All groups share one centre, and each spreads out both ways along 11 directions, with some noise.
(in the rows, 128 means zero)
Known rows, each followed by its group:
[145 113 129 171  77 147  92  99  97 108 159 107  79 130 121 110 172 165
 108] -> k_860
[109  74  98 147 129  90 106  83 134 111 107 136 109 126  86 142 136 134
 100] -> k_860
[103 128  86 131 115 104 147  61 134 119 117 125 139 128 103 128 142 111
 144] -> k_713
[143 155 158 150 118 128 125 112 129 107 135 121 125 165 146 148 120 148
 114] -> k_589
[157  89 164 125 147 116  78 106  98 124 135 110 106  88 125 172 181 194
 116] -> k_860
[143 129 150 129 123 133 121 120 112 126  95 135 136 177 151 184 137 163
 135] -> k_589
[112 154 147 114  87 114 144 134 138 134 118 129 142 121 108 113  85 135
 111] -> k_860
[166 113 139 204 160 114  69 118 140 104 164 107  81 144 131 131 161 157
 140] -> k_860
[138 141 185 149 155 154  65 148 139 112 195 116  97 137 151 136 122 154
 132] -> k_713
[161 138 114  88 163 130 172 124 106 181 169 129 161 142 115 112 155 114
 166] -> k_713
[129 154 221 166 125 124 106 150 128 148 168  68 148 135 135 101 166 103
 137] -> k_951
[115 159 158 149 155 122  90 104 172 106 139 133 106 104 117 145  83 116
 145] -> k_713
[135 113 126  69 141 159  97  89 149 112 135 131 124  96 188 178 132 133
 112] -> k_860
[128 196 143 170 131 175 133 139 110  90 166 143  85 139 136 105  96 129
 152] -> k_589
[136 140  88 101 142 104 130 117 168 131 205 112 143 105 145 101 124 166
 144] -> k_951
[120  68 100 141 167  99 139 115 136 148  99 141 101  90  95 136 126  67
 148] -> k_951
[143 128 167 147 156 113 137 134 113 135  98 122 136 133 130 155 142 124
 136] -> k_860
[112 114 107 126 131 112 149 131 139 121 134 141 103  95 143 135  87 138
 145] -> k_951
[140 156 115  49 175 149 174  67 127 139 162 140 165 115 142 145 132  92
 132] -> k_713
[117 136 164 119 133 101 129 100 116 118 103 133 151 143  87 156 121 140
  89] -> k_713
[173 138 124 130 120 143 112 144 140 143  98 128 126 129 141 132 130 127
 130] -> k_860
[ 92  93  90 115 125 148 165 122  60 124  99 138 137 130 132 138 189 125
 144] -> k_713
[174 127 142 198 105 147 112 148 116 134  69 162  49 130  95 135  80 105
 133] -> k_951
[174  36  71 120 156 109 109 114 141 134 120 144 102 147 167 180 151 164
 118] -> k_951
[177 144 178  80 134 187 110 169  86 139 136 131 127 108 173 155 151 172
 109] -> k_713
[131 102 147 165 148 105 135  99 113  83 118 123  92 113 148 166 132 148
 100] -> k_589
[121 128 107  90 121  92 111  88 102 142 106 142 149  98  43 139 150 194
 128] -> k_589
[161 105 125  93 146 133 107 151 123 155 108 149 123  97 115 146 127 152
 120] -> k_713
[121 143 131 110 134 137 139 134 118 116 132 146 118  96 116 120  99 135
 110] -> k_860
[160 149 148 142 111 145 138 121 128 122 173 107 118 155 189 135 132 151
 138] -> k_589
[129 146 118 175 139 120 118  96 122  87 156 120  95 128 146 142 142 172
 165] -> k_589
[174 103 162 128 132 101 151 147 151 151 120 105 150 165 172 150 123 117
  91] -> k_860
[129  93 116 145 168 146 106 125 113 100 166 131  90 122 154 143 157 141
 135] -> k_860
[132 111 142 129  93 119 115 111 134 145  83 113 160 200 162 184 152 144
 145] -> k_951
[ 97  81 136 175 127  93 209  93  72  94 142 126 107 160  97 110 135  94
  59] -> k_860
[155  94 134 158 113 114 143 103 130 144 146 104 104 145 166 144 143 121
 152] -> k_951
[103 118 152 145 114 131 165  95 106  79  77 125  87  52 165 157 112 102
  99] -> k_951
[132 152 128 142  84 102 108  67 159 104 101 112 127  98 102 125 120 133
  90] -> k_589
[132 175 180 144 112 168 135 164  98 119 108 155 106 134  99 116  79 113
  96] -> k_951
[128 169 156 135 127 134 122 119 107  88  99 133 138 141 129 151 129 166
  99] -> k_951
[114 130 103  96  92 124 154 130 159 168 104 119 152 102 157 124 112  97
 174] -> k_589
[136 132 111 134 104 117  88  75 147 108  93 124 129 128 117 152 140 152
 115] -> k_589
[124 131 178 174 118 127 179 107  83 112 105 128 105 160 141 161 115 106
 125] -> k_951
[149  84 104 113  99 135  99 127 149 140 119 109 110  88 180 140 156 143
 133] -> k_589
[137 103  76 105 134 140 142 100 119 127  86 152 122 114 125 143 139 101
 118] -> k_860
[ 76 109 115 113 114 113 141 131 129 108 165 135 136 150 116 112 105 145
  93] -> k_713
[106  81 104  90 132 123 113 159 157 145  95 140 137  96 143 141 112 110
 124] -> k_589
[119 145  88 111 121 109  93  78 131 101 120 105 155 101 142 152 188 209
 153] -> k_951
[107 114 149 181 131 118  90 127  95 116 108 115 116 149 101 144 176 157
 160] -> k_713
[130 189 160 115 185 110 175 142 144 163 177 122 169 142 123 116 102 103
 197] -> k_713
[138 176 151  93 122 158 152 137  97 170 141 142 165 173  81 104 126 101
 133] -> k_589
[137  90 138 127 152 123 144 155 114 134 119 128 126 131 157 151 135 125
 123] -> k_713

New rows. What belongs after each?
[ 72 104 116 132 109  69 155  91 130 133  87 130 154 136  77 139 114 119
 131] -> k_860
[ 90 120  82  87 163 100 133  97 166 100 144 153 150 129 117 140  92 131
 100] -> k_589
[148 162 116 128 131 144 135  95 115 105 115 142 117 104  98 114 128 122
 101] -> k_951
[123  49 105 113 153 112 117 139 123 138 108 130 114  87 149 157 157 139
 132] -> k_589
[132 116 125 142 126 113  91 145 132 158 135 111 128 105 100 107 158 145
 168] -> k_589
[153  99 116 154 122 126 126 113 117 118  93 142  90 134 145 164 126 146
 130] -> k_951
[130 122 118 138 176 107  85 129 139 125  84 139 139 104  64 127 150 110
 117] -> k_951
[122 122 158 117 108 187 114 105 104  98 130 125 106 131 183 158 143 110
  95] -> k_860
[ 87 100 132  92 179 115 128 130 114 104 163 148 116  82 122 150 112 160
 119] -> k_860
[118 121 140 135 130 125 104  99 133 103 159 120 105 115 132 138 130 150
 115] -> k_860
[147  95 138 114 112 138 101 153 145 135 119 123 128 146 192 168 131 156
 122] -> k_589
[113 142 100  93 130 101 104  94 163 135 132 105 186 131 128 131 166 149
 145] -> k_951
[ 96 146 183 101 135 145 141 124 108  94 103 118 154  93 143 138 133  99
  67] -> k_951
[140 138 123  99 108 146 157  86  90 135 102 136 137 136 125 154 145 134
 129] -> k_589
[170  60 129 157 180 137 152 157  83 130 105 132 110 161 162 156 180 105
 108] -> k_860
[156 143 165 139 102 157  79 159 131 125 125 126 115 162 162 151 122 175
 121] -> k_589
[ 82 123  98 104 100 107 181 109 165 139 112 143 127  92 143 130  61  84
 163] -> k_951
[105 151 165 162  98  94  88 152 176 152  57 116 150 120  68 107  96  80
 136] -> k_589
[132 111 146 138 178 157 100 170 113 126 136 129 104 111 177 156 154 135
 178] -> k_713
[ 93 117 113  99 107 107 121 110 166 122 152 128 135 119 131 129  93 143
 119] -> k_860
[153 110 130 149  98 144 167 109 109 116 136 135  71 116 174 146 101 131
 120] -> k_951
[ 79 117 112 172 102 124 108 129 105 107 124 129 106 136  97 113 146 148
 152] -> k_713
[112 127  83 105 113 130 160  70 123 125 131 126 134 113 141 130 148 112
 153] -> k_860
[135 105 124 120  87 115 108 112 177 134 120 115 136 153 154 139 110 122
  98] -> k_860
[145 125 157 139 124 103  98 120 142 130 133 113 132 144 124 145 132 163
 109] -> k_713
[129 108 111  60 134 114 205  86 122 140 120 129 164 110 161 154 122 103
 102] -> k_860
[130 120 150 124 124 152 123 113  93 123  98 125 129 126 122 145 164 118
 103] -> k_951
[138 140 155 170 117 117 115  88 131 113  78 130  96 106  95 147 110 107
 120] -> k_713
[135 155 109 102 126 172 114 105 168 113 160 124 122 125 198 138 118 107
 151] -> k_860
[144 144 191 105 133 137 123 143 137 121 146 119 131 119 163 151 101 142
  93] -> k_860
[167 143 144 126 152 116 145 119 143 158 171 110 140 145 136 123 133 118
 152] -> k_713
[132 125 146 134 137 142 152 128  98 120 151 133 101 107 132 121 123 123
 116] -> k_951
[107 160 136 118 119 125 150 109 113 105 142 123 142 122 142 135 128 162
 133] -> k_951
[118 161 200 129 125 127 166  98 107 105 158 105 130 123 151 143 117 125
  96] -> k_860
[160 140 168 138 125 141 126 128 132 135 104 110 137 148 166 155 140 113
 129] -> k_860
[182 109 174 172  64  86 111  78 135 121  96  96 112 159 110 142 135 151
  38] -> k_713
[ 88  49  59 130 127 107 125 113 115 131 119 141 117 136 107 133 158 137
 145] -> k_860
[ 71  79  64  73 159 102 164  74 110 113 103 146 159 104 136 177 159 146
 148] -> k_951
[159 135 132 100 130 135 133 121 157 140 102 128 148 127 161 151 111 107
 115] -> k_860
[130 111 127 127 104 120 123 161 159 117 117 121 115 101 188 141  98 156
 118] -> k_713
[185  92 105 137 124 132 145  98 142 126  98 146  97 153 148 154 107  97
  86] -> k_951
[140 157 157 168 147 109 113 158 147 123 176 111 103  89 120  91 109 146
 144] -> k_951
[131 156 135 194  50  87 157 116 140 126  99  94 124 134 130 102 112 136
 140] -> k_713
[121 133 176 127 130 129 133 100  99 122 113 109 135 117 144 165 157 137
 137] -> k_860
[108  87 123 134 128 101 107 124 146 122 156 120 118 132 133 135 126 160
 122] -> k_860
[115 125 101 139  98 164 180  88 104 110 162 129  93 125 141  95 128  72
 113] -> k_713
[114 174 144 133 153 105 133 121 129  95 134 124 156 136 119 133 120 162
 117] -> k_951
[164 104 150 171 121 119 133 154 108 119 188 110  90 147 141 100 136 164
  83] -> k_860
[130 100 102  93 137 118 138 123 149 152 153 119 153 138 157 137 141 126
 146] -> k_589
[107 103 122 125 113  83 127 107 120 131 129 127 128 105  83 129 129 171
 118] -> k_860
